The same things were measured in two ways. Each way mixes the same 10 hidden numbers, adds some noise and spreads widely along 6 directions of its own, which tell nothing about the thing.
In the rows, 128 means zero.
Some things both ways: the first way, then the second way.
[140 128 105 143 138 113 118 150 115 114 123 120 150 129 147 118 146 141
  89 126 107 153 160  99 145]
[122 182 120 113  97 238 174 103 116 130 114 172 136 109 183  89 145 158
  92 133  98]

[113 100 112 115 134 100 135 138 113  99 133 137 172 133 165 142 138 135
 121  98 137 147 137 139 153]
[129  30 152 151 137  74 180 181 143 158 146 119  99 128  99 126  98 124
 183  92 144]

[136 134 165 147 134 149 104 108 135 108 133 142 179 144 117 156  91 165
 144 111 181 128 132 148 143]
[155 127 142 104 104 127 149  88  94  50  97 168 149  70 181  83 109 175
  89 126  88]

[ 85  99  56  96 157 150 153 149 133 164 108  88  70 159 154 106 167 100
 106 179 113 113 114 140 113]
[ 45 211 102  99 136 130 101 115 110 152 172  87  82 170 126 133 176 100
 175 114 107]

[132 175 173 140 137 146 111 106 149 140 170 131 130  93  54 146  56 122
 184 121  69 119 166 104  98]
[142 140 118  88 122 153 137 184  72 169 127 134 128 129 112 144 121 185
 133 195 126]

[ 98 119 113 158 159 117 105 162  93 178  67 117 136 162 140  96  92  90
 164 143  87 138 163  64 110]
[ 88 226 109  49 114 195  51 100  53 113 137 126  62 166 205 130 166 116
 163 144  64]

[129 156 126 149 139  95 101 125 116 118  68 115 160 154 125  67 105  97
 130 129 182 139 134 132 115]
[159 120 179 128 103 114 123 127 141 142  90 153 115 108 126 106  81 135
 137 110 113]

[124  69  88 103 137 132 179 152 120 151 127 103 105  85 120 155 134 109
  81 127  81 150 173  94 120]
[131  88 116 121 141 167 203 144  76 130 190 131 131 100 151 135 104 179
 154 127 144]

[167  71 106 126 134 110 148 122 132 155 115 119 147 137 119 146 165  96
 125 139 131 123 163  90  87]
[149  94 133 117  62 153 129 113 118 139 146 115 108 103 169 146 109 150
 143 124 139]

[116 116 120 135 168 123 100 145 139  95  75 160 169 154 140 107  86 152
 181 122 162 144 110 128 150]
[150 111 164 121  46 114 189 141  92 161 110 160 141  98 138 121 146 187
 130 125 131]

[161  80  57 117 138 150 132 143 108 146 136 112 180 122 153 159 137 143
 131 130  98 139 167  96 128]
[ 92 163 110 100 114 163 130 109 129 126 143 107 108 159 184 119 133 127
 131 119  92]

[106 128 175 147 118 136  98 106 130 169 172 138 172 176  95 146 126 134
 165 117 148 110 124 126 105]
[132 163 107 101 101 146 136 151  81 137 114 140  95 163 138 159 127 132
 169 136  78]

[128  91  92 118 129 112 166 128 105 138 126 115 122 119 100 125  91 112
 110 140  92 131 163 115 111]
[108  86 154 105 135 142 135  93 104 122 142 134 130  93 152 104 117 134
 138  98 133]

[111 137 208 123 129 114 132 125 157 100  88 179 118 182 116 105 141 117
 144 123 148 128 124 133 116]
[ 95 124 112 101 147 184 137 167 110 130 145 143  80 135 173 119 133 131
 159 123 119]

[106 125  82 157 144 119 118 154  80 162  84  78 136 129 158  98 112  98
  86 140 114 154 164  97 127]
[130 146 134 118 138 145 128  97 102 102 147 123 117 112 136 105 104 140
 138 121 103]

[143 104 131 108 151 123 125 118 153  75  92 156 146 152 179 141 159 124
 148 142 176 129 119 162 122]
[126 111 131 110 116 102 129 123 100 109 172  93 113 120 159 117 124 161
 136 137 121]

[154  88 112  75 111 119 174 122 125 111 121 157 146 170 131 119 163 135
  85 128 157  93 152 155 140]
[114  41 144 136 134 125 148 159 148 120 107 105 138 105 122  93  88 153
 130  81 132]

[149 143 144 106 128  99 135  87 160  93 159 135 130 164 118 131 167 129
 149 134 159 110 108 177 102]
[135 139 119 139  87 186 175 146  94 119 134 117 141 128 162 127 127 174
 120 120  81]

[139 160 105 109 162 113 146 131 165  86  78  81  52 142 139  88 157 102
 104 175 162 130 116 167 109]
[137 133 145 146 126 111 149 111 144  94 135 138 136  75 123  89 108 151
 109 126 125]

[101 143 118 121 132 155 132 128 107 134 123  84 111 133 161 136 121 129
 115 146 134 161 117 166 129]
[ 81  94 123 154 171  93 145 117 178  68 174  89 119 103 155  83 113 108
 121  95 119]

[146 142 113 110 142 115 153 110 118  81 120  93  75 121 170 133 134 133
 107 161 107 163 121 174 122]
[ 76 109 119 129  92 196 163 121 168 158 129 121 164  87 172 109 137 147
  78 117 153]

[134  94  85 111 134 175 129 172 130 144  99 143 178 150 109 117 120 166
 109 120 139 129 151  97 159]
[140  41 172 180  94  83 203 133 186  97 129 135 155  46 119  60 129 170
  94  90 160]

[144 160 158 137 154 126 109  99 179  85 136 125 112 126  86 135  97 141
 188 145 145 150 100 155  95]
[104 139 114 118 131 129 171 120 137 163 177 135 105 138 153 136 127 118
 145 145 136]

[165 187 172 141 149 112 103  82 169  90 118 120 101 161  94  99 111 133
 192 162 151 140  89 165  87]
[120 160 116 133  99 195 174 114 143 136 148 128 133 136 177 129 128 146
 108 128 104]

[121 105 121 133 103 119 145 128 121 154 106 101 127 144  90  98 143  84
  80 152 164 138 151 123  82]
[138 121 167 118 112 140 129  96 141 149 112 168 123  89 154 120  83 114
 128 110 128]

[145 129 144 139 105 116 113 106 125  89 128 145 166 177 135 110 146 143
 102 148 173 139 125 161 120]
[105 135 106  98 138 160 151 139 108 207 133 127 144 149 101 162  94 128
 139 155 127]

[103 106  75 118 134 125 146 163 118 136 105 113 139 162 130 110 127 100
 137 152 109 117 159 115 114]
[146 160 154  84 104  96 103 159  48 157  73 162 123 138 113 146 116 139
 145 161  75]

[ 68 129 133 104 120 118 169 117 105 163 155  86  69 141 124 126 122 102
 121 139 106 147 105 168 103]
[114 104 168 155  98 149 179 144 113 103 110 157 155  79 160 129 139 147
 121  72 104]

Other things, the second way, with their names:
<538>: [149 133 133 111 116 149 125 158 124 137 104 134 102 149 149 117  88 144
 136 141  90]
<937>: [117 178 100 114 123 177 135 137 109 128 136 145  74 144 126 127 151 120
 162 135  99]
<122>: [119 177 111  74  99 202 108 148 102 187  90 159 107 145 118 173 116 139
 157 149 124]
<1124>: [133 103 159 129 128 120 179 121 109 132 120 150 128 118 138  79 106 142
 136 102 102]
<527>: [137 101 123 108 122 143 135 150 104 136 132 113 106 130 142  93 100 156
 139 139 108]
<4>: [122 151 133 121 111 156 141 135  90  86 131 153 122 105 188 151 129 137
 133 118  85]
<454>: [129 118 118 155 109 128 130 155 114  91 149 107 111  86 139 102 138 145
 125 137 105]
<786>: [129 102 161 146  94  91 130 152 150 149  96 150 147  58  87 106 140 137
  92 148 151]
<613>: [128  97 149  95 148  87 105 138 102 116 123 135 112 107 141 112  91 136
 140 141 121]
<1142>: [ 92 150 120 124 117 170 155 119  87 143 125 147 145  86 121 115 138 139
 127 112 121]
<879>: [103 129  92 122 131 166 170 133 135 126 165 127 118  91 140  86 136 162
 112 152 152]
<743>: [151  78 185 180 108  70 190 128 158 105 124 131 132 112 117 110 107 125
 144  65  98]
<890>: [113 169 115 144  89 105 133 130  88 112 156 106 124  96 143 115 152 141
 118 147  93]
<1009>: [102 129 108  87 168 158 137 145 102 115  97 157 120 121 129 102 102 139
 133 129 106]
<929>: [122 116 129 145 105 157 146 129 126  97 137 130  98  97 143 110 136 130
 153  87 114]
<135>: [ 91  33 120 137 103 136 177 164 172 176 172  97 107 117 164 133 112 135
 157  94 181]
<632>: [ 97 102 109 120  80 176 139 152  73 124 152  97 144  87 149 142 165 177
 125 123 130]
<1083>: [ 76 162 106 118 153 150 119  88 113  65 172 136  70 112 184 103 164  86
 154  97  94]
<1149>: [123 154 167  92 110 125  61 118 132 126  57 185  89  98 129 129 114  96
 150 109 113]
<610>: [ 99 157  99 146  78 172 147 143 127 150 130  89 126 142 135 120 153 134
 123 119  87]
<75>: [132 180 158 132  62 160 130 101 161 153 106 177 127  84 149 146 144 123
 106 135 135]
<828>: [ 98 129  91 122 107 148 143 158 118 162 144 100  73 166 132 116 148 114
 171 123 105]
<940>: [114 140 158 155 160 114 164 137 111  86 151 158 120 107 120 159 135 107
 161  88  96]
<630>: [ 99  79 118 109 143 128 139 131 128 160 169 122 110  99 121 170  92 120
 176 112 181]
<1094>: [136 146 128 118 152 217 207 132  49  98 146 142 183 123 189 114  96 191
  93 138  58]
<244>: [184 121 177 132  52 163 208 111 109 155  84 180 165 118 172 142  85 168
 114 106  85]
<437>: [166 165 149 126 101 144 160  94 107  99 136 132 123 125 145  90 109 173
 127 125  86]
<243>: [104 150 127  73 133 123 138 136  68 189 140 175 102 134 114 205 131 113
 191 145 143]
<490>: [ 98 167 133  81 131 108  80  93  70 105 127 110 135 110 110 128 146 146
 135 133 104]
<807>: [141 109 158 142  98 130 166 116  68 119 144 138 173  53  84 141 151 175
 122 126 137]
<835>: [127 135 116 122 129 181 176 132 141 179 162 145  85 152 145 132 110 116
 165 131 132]
<595>: [ 99 140 116  97 123 154 106 129 201 168  77 154  71 146 161  93  80  88
 138 113 131]
<339>: [125  99 150 123 148 120 191 138  91 122 147 173 125  96 147 120 124 139
 142 125 121]
<896>: [ 99 131 176 106 114 138 139  97 157 174  92 197 130  89 124 148 122 103
 144  89 163]
<808>: [104 137  95 112 114 135 151 151 130 171 141 126  78 157 125 134 130 113
 173 131 123]
<817>: [101 112 104 107 144 100 122 155  69 106 192  82  91 143 145 169 130 135
 190 127 109]
<463>: [130 112 121 103 134 153 161 130 106 123 115 150 124 116 133 110 108 155
 134 129 114]
<1065>: [108  98 127  75 179 106 113 152  86 155 167 105  97 149 118 132  99 141
 174 153 138]
<549>: [ 99 118 134 112 135 117 109 121 128  91 100 137 106 118 155  99 131 102
 131 102  87]
<483>: [ 80 187 144  98 113 136  62 142  96 125  99 131 134 110 122 162 165 121
 124 138 103]
<993>: [104 146 121 144 124 137 160 148 100 102 120 137 116 122 141 122 125 117
 148  94  73]
<232>: [125 144 135 155  67 173 170 166  88 112  80 170 157  68 146 106 160 162
  88 125  85]
<402>: [169  81 150 130  77 168 175 151  84 134 106 130 150 110 182  87  82 189
 102 129  82]
<65>: [148 117 156 119 147 120 160 119 121 107 140 141 130 114 128  92 113 159
 117 140 112]
<594>: [121  85 141 126 119 123 151  98 141 148 171  95 140 113 157  98  98 141
 112 130 136]
<1117>: [ 98 147 140 125  78 198 120 110 202 148  81 128 132 125 168 109 119 122
  97  93 120]
<533>: [101 172 109  76 131 157 120 128 113 177  83 152 136 156 100 185  95 119
 149 141 114]
<54>: [153 106 136 113 117 125 162 132  78 167 150 146 116 114 116 156  86 143
 171 135 134]
<1118>: [113 104  95 141 124 172 161 162 167 163 158  89 120 146 163 139  76 132
 128 136 124]
<116>: [ 97 112 119 125 114 143 118 128 132 116 152  77 125 130 156 151 115 128
 141 104 112]
<1081>: [ 82 126 129 111 130 147 161 131 103 146 137 167  91 117 173 107 155 103
 157 105 117]
<372>: [149 139 102  90 172 166 152 132 123 127 141 152  64 171 164 100  71 128
 166 150  96]
<737>: [128  95 125 104 134 115 132 120 125 133 123 141 119  97 139 103  85 134
 127 141 133]
<1128>: [ 91 194 194 100 119 160  87  85 112  94  85 180  99 121 188 110 160  89
 143  63  69]
<1194>: [138 143  82  87 138 152 142 130 106 131 158 136  99 121 167 112  87 156
 127 188 127]
<351>: [126  96 130 115 148  74 133 147 118 122 127 117  84 164 105 137  96 107
 193 104  94]
<225>: [102 123 144  80 137 142 137 142 124 185 130 165 111 119 123 153 120 136
 161 134 172]
<355>: [104 216 130  46  59 146  52 128  58 180  69 147  94 141 143 117 177 144
 134 168  96]
<381>: [ 75 166  91  84 194 137 101 121 107 136 133 123  77 182 105 136 117  72
 184 123  87]
<1105>: [ 86 109 125 118 105  83 138 142  69 172 223  73 119 109 125 154 168 153
 161 150 161]
<904>: [139 136  99 105 103 146 138 128  89 136 164  77 118 159 167 129  91 164
 136 152  86]
<485>: [ 97 104 119 118 143 171 182 116 143 166 173 157 106 109 151 130 126 114
 148 122 163]
<14>: [133 156 154 119 169 142 173  92 163 104 123 158 118 146 135  85  89 132
 131 103  99]
<961>: [139 121 148 150 110 179 182 161 118 167 135 136 124 139 138 133 110 138
 142 115  99]
<1090>: [122 107 128  64 107 153 153 146  91 252 127 141 115 156 103 152 104 155
 170 158 169]
<33>: [ 99 158 104 152 186 115 155 137 140  90 204  87  71 159 109 115 120 109
 189 103  99]
<48>: [122 105 103  92 114 160 139 175 126 187 129 162  67 131 161 163  95 118
 179 143 153]
<422>: [ 86  94 110  98 156 185 164 114 128 185 147 116 110 181 162 126  85  98
 163  98 106]
<1013>: [139 160 181 127 125  93 146  94 105 101 111 169 142 103 123 134 116 127
 137 101  90]
<316>: [104 152 143 124  93 156 108 133 139 119 132 142  89 105 154 140 170 118
 148 113 127]
<530>: [150 114 133 132 124 119 154 111 117 132 143 151 121  98 113 169  70 123
 167 113 134]
<37>: [142 118 184 150  67 151 163 120 128 129 123 144 155  72 164 104 120 176
 104  98 130]
<305>: [ 91 156  91 113 110 178 110 131 125 119 114 115 111 132 174 136 114 113
 128 121  88]
<140>: [125 102 196 150  85  89 146 118 102  82 145 150 131  48 149 102 177 155
 129  83 133]
<10>: [ 95 133 112 107 136 166 156 136 111 170 128 131 113 154 150 108 108 119
 143 122  98]
<891>: [140 126 124 127 112 158 147 106 107  91 149 137 149  65 164 114 104 167
  95 147 125]
<21>: [119 129 104  94 136 184 155 124  70 155 157 138 112 134 158 145 104 135
 156 141 108]
<138>: [119  96 142 152  89  93 128 170 149 177 166  89 104  98  81 114 160 145
 138 154 173]
<664>: [123 171 136  89 152  83  86  82 138 134 126 144  78 139  94 116 106  91
 164 143 120]
<1030>: [123 163 106  99 158 187 169 122  50 131 141 155 127 152 152 152 103 127
 152 137  66]
<237>: [127 153  98 103 170 155 175 127  81 138 186 129 126 143 158 158  69 144
 149 159 103]
<1095>: [ 95 142 149 135 111 127 129 145 108 139 149 125 141  78 104 126 185 145
 112 145 142]
<977>: [ 65 141  80  98 136 196 126 125 101 168 136 100 140 131 126 120 131 130
 120 141 116]
<821>: [107 124 133 126 159 104 127 152 101 100 124 118 131 109  93  94 131 144
 126 132 102]
<804>: [115 111 114 134 137 148 160 136 148 159 150 105 120 124 105  84 109 145
 126 137 138]
<750>: [136 116 147 131 148  86 120 159  86 141 134 141 102 105  78 152  98 110
 176 132 118]
<600>: [146  70 107  85  82 159 141 174  77 225 130 139 119 105 103 191  84 170
 173 165 186]
<194>: [ 91 116 111 113 142 128 127  77 101  48 188  76  99 126 186  93 137 130
 153  84  88]
<778>: [114 121 120 154 112 148 178 177 145 147 138 158  93 111 131 156 138 113
 162 110 135]
<763>: [111 172 151 129  81 185 147  99 153 145 132 132 134 107 154  92 154 157
 101 117 128]
<783>: [ 68 105  91 108 129 148 109 215 103 175 139 108 116 113 133 146 153 134
 125 173 145]
<957>: [118  87  94 108  80 145 142 150  67 160 150 122 169  36 131 122 139 194
  86 195 176]
<960>: [114 152 120 103 161 109 159 142  87 138 116 180 159  93  81 171 113 141
 128 164 130]
<137>: [ 76 124 119 141 106 223 177 125 175 159 161 111  87 148 172  87 167 119
 147  76 130]
<1086>: [154 122 193 141 155   8 125 127 150  84 107 176  81 105  90  94 109  97
 164 107 105]
<713>: [156 151  92 148 123 200 173 166  69 100 152  88 138 155 134 128 102 178
 128 148  45]
<29>: [129 158 133  99 123 134 131 138 102 172 125 173  81 128 110 171 112 112
 192 128 133]
<303>: [ 94 106 114 152  60 215 183 161 109 196 189  68 158 101 142 114 178 193
 100 146 156]
<321>: [133  78 106 119 145 158 184 185 128 196 137 159  84 140 116 149  80 119
 182 140 147]
<45>: [137 127 167 133 133  65 137 151  93 126 127 158  92 112  83 128 132 121
 179 112 112]
<106>: [ 67 129  71 139 144 125 109 172 148 128 128 100 106 123 112 140 127  90
 135 133 114]
<195>: [138 132 141 117  90 155 137  90 136 127 163 102  99 108 140  61 138 174
 133 121 140]
<974>: [ 98 124 126 132  86 150 156 113 120 143 213  88 104 109 164 135 170 152
 152 118 157]
<506>: [105 130 154 131 112  78 135  69 144 139 145 115 139  98  94 110 129 118
 132 102 141]
<900>: [ 81 174 121  70 141 148  61  63  75 110 157 104 111 118 155 136 130 117
 151 120 111]
<541>: [107 134 113  90 133 138 133 121  91 120 132 143 136 111 191 135  97 134
 116 145 105]
<785>: [131 157 135 114 126 170 164 113 129 141 130 172 128  98 129 129 106 149
 132 128 141]
<1097>: [ 77 194 129  82 168 143 125 116 138 187 163 148  83 178 124 140 149  89
 161 151 130]
<914>: [142 175 157 107 169 151 132  39 108  22 148 142  90 149 189  92  98 114
 159  69  44]
<515>: [ 72 213  98  55 167 173  83 113  99 168 139 121 102 184 123 177 124 107
 164 157 111]

Some of these things the first way, each followed by its name:
[199 154 100 139 155  97 101 125 113  93  48 130 163 178 162  67 120 144
 143 139 155 148 127 114 142] | <1117>
[131 175 142 153 176 100  92 100 157 105 119 129 121 108  87 101  72 117
 166 133 126 107 139 127 110] | <195>
[130  98 147 126 131 106 153 125 137  86 138 128 118 115 150 157 169 132
  82 129 122 168 139 138 122] | <485>
[218 106  49  76 160 109 172 141 144 106  82 114 114 143 128 107 140 130
 152 151  98 119 154 106 122] | <483>
[ 89 192 196 134 132 111 112  88 148 103 168 124  86 141 104 121  95 122
 171 137 105 140  97 182  97] | <1095>
[160 113  78 135 160 102 132 124  95 134  72 101 137 127 140 103  87 113
 129 144 131 144 154 111 121] | <900>
[155  95  94  85 116 135 182 129 155 128 156 127 121 167  80 141 151 132
 127 144 117  84 154 130 105] | <549>
[167 129  57  88 186  67 168 135 161  61 142  96 118  69 129 141 136 124
 150 110 110 129 147 134 143] | <45>
[ 73 155 194 174 123 168  74 146 104 152 120 139 179 146 143 126 108 153
  98 102 152 159 139 116 160] | <879>
[101 139 192 150 132 111 117 110 149 151 112 128 111 166  84 105 128 104
 133 131 177 126 113 131  92] | <29>
[132 120 113 134 128 129 106  94 135 112 150 126 172 142 120 130 126 149
 117 139 190 126 109 176 123] | <506>
[155 112 130  85 124 129 166 159 150  98  97 161 133 167 125 120 157 128
 129 129 108 123 160 111 131] | <783>
[ 94 170 174 176 157 114  86 122  92 185 132  97 129 116 116 126  52 115
 188 106  74 170 134  89 116] | <316>
[188  55  62  99 119 154 157 160 139 122 105 141 203 125 108 139 162 141
  74 118 156 122 202  82 138] | <737>
[117 128 153 108 116 141 154 132 135 115 133 138 118 160 111 129 134 141
  84 130 140 103 154 149 139] | <1009>
[110 136 108 116 131 114 132 143 120 137 110 106 148 183 124  90 146 132
 121 119 171 130 111 148 139] | <993>
[155 105 156 114 113 142 137 116 139  69 127 155 157 158 176 160 193 181
  71 124 194 153 116 175 156] | <960>
[120 109 135 154 143 108 101 109  96 102 144 153 198  92 141 155  71 145
 129 106 109 150 162 117 145] | <1090>
[129 144 135 159 144 133  91 141 113 101 101 139 166 135 152 118  89 142
 142 133 113 157 147 115 137] | <65>
[164 105 148 134 159  59 142 110 123  67  81 136 134 116 175 141 144 113
 105 106 160 152 152 130 135] | <600>
[120 180 149 150 152  95  96 109 145 115 173 127 161 146  84 126  77 141
 202 106 118 112 124 135 126] | <828>
[119 138 116 128 112 121 113 164 101 139 131 127 203 166 125 105 133 152
 115  81 140 144 148 105 166] | <232>
[ 84 116 100 128 137 119 131 165 123 105  66 136 131 193 142  68 128 113
 105 157 167 128 122 144 132] | <1124>
[127  77  36 107 162 146 169 157 109 176 106  80 102 133 131 137 113 112
 130 162  78 120 158  96 119] | <194>
[120 115 138 111 147  96 150 148 144 103 102 112  88 168 183 125 226 113
  96 125 149 156 110 140 131] | <778>
[ 77 161 152 134 132 144 148 132 150 156  99  77  29 170  91  88 133  77
  97 187 147 102 130 155  75] | <595>
[110 137 167 132 129  81 140 113 122 120 100 114  95 172 144 103 165  88
  97 134 170 121 131 156 106] | <1149>
[186 169 117 110 145 107 144 129 149  84 100 105 115 183 124  95 160 153
 139 138 163 120 121 149 140] | <106>
[173  51  42  92 128 117 171 135 139 122 120 116 153 149 126 130 185 113
 105 160 144 126 147 119  96] | <244>
[147 109  95 154 145 112 108 119  96 151 122 108 182 129 134 133 103 129
 134 127 130 146 150 102 121] | <914>
[101 122 154 161 115 106 110 124  92 140 138 120 169 137 128 133 106 117
 114 114 129 156 150 119 117] | <21>
[ 92 105 146 170 101 115  95 140  63 132 128 135 218 172 187 129 148 141
  83 106 159 178 142 126 150] | <1030>
[134 106 163  91 141 115 155  81 165 112 153 138 111 137 130 173 156 114
 171 131 156 117 108 176  93] | <817>
[150 107 106  94 121 130 157  99 162 122 161 114 128 137  83 139 147 125
 126 146 166 111 117 168  92] | <1013>
[159 145 144 110 141  73 138  85 134  69 172 110 140  98 164 164 150 148
 145  92 141 174 102 182 140] | <940>
[101 130  79 112 165 136 151 153 152 126 135  76  94 100 124 135 129 103
 133 143 111 131 143 133 116] | <1086>
[113 125 167 130 113 112 118 108 129 140 178 157 163 160  93 126 142 140
 126 110 111 119 131 124 121] | <137>
[ 94 163 210 173 132 154  90 113 140 120 133 120 128 121 134 153 126 115
 122 127 168 152 137 149 110] | <1194>
[185 147  45  98 186  68 149 147 146  59  74 111  86 119 148  71 124 113
 153 160  61 146 137 114 123] | <303>
[ 82 134 118 155 116 157 113 163  93 206 101  95 131 168 110  95 113  80
 121 153  91 130 172  77  93] | <538>
[199  71  67  75 140 117 186 136 149 122 139 107 142 102 120 165 175 121
 127 113 115 137 164 104 116] | <4>
[136 135 155 119 139 118 136 117 157  82 149 151 154 110  78 142  80 155
 168 104 132 151 128 140 126] | <339>
[162  94 116  96 159 103 156 124 143  70  94 150 138 118 170 146 140 141
 141 113 153 160 123 151 143] | <135>
[153 155 117 132 130 141 127 132 133 156  89  84 100 158  98  89 122  96
 145 170 127 140 139 118  79] | <1118>
[130 156 106 132 137  66 129 128 112  94 119  98 129 138 149  95 138  96
 134 128 110 162 132 133 112] | <961>
[ 87  73 123  99 117 121 169 160 142 101 129 154 137 158 138 135 180 128
  91 120 151 137 132 140 133] | <1081>
[150 162 170 138 139 104 112  98 169 123 181 129 139 141  69 139 141 137
 158 109 117 100 139 117 111] | <937>
[208  86  30 106 156  63 167 150 126  33  55 138 149 165 157  86 137 145
 123 165 129 146 150 119 138] | <422>
[110 140  76 124 139 135 154 162 112 142 129  67  80 123 134 119 133 103
  99 156  62 139 167 111 115] | <786>
[168 129  84 131 152  86 131 137 112  79 112 115 154 159 162 113 133 157
 118 132 124 132 146 128 158] | <381>
[201 118  83 104 202  61 134 102 161  32 115 124 132  65 184 157 146 135
 171 113 130 170 114 144 134] | <974>
[128 112 135 122 140  97 147  95 112 100 135 105 110  92 152 152 119 136
  91 120 137 170 120 168 131] | <896>
[ 98 112 123 141 140 140 142 164 136 141 101 101  90 147 140 127 167  89
  82 163 107 123 175  95 102] | <372>
[ 86 162 143 166 138 141  80 108 123 173 146  99 138 135 100 110  90 105
 143 144 135 123 127 133  98] | <437>
[185 145  93  72 157  85 164 121 170  14 121 138 121 139 157 123 172 148
 117 131 154 104 133 185 153] | <821>
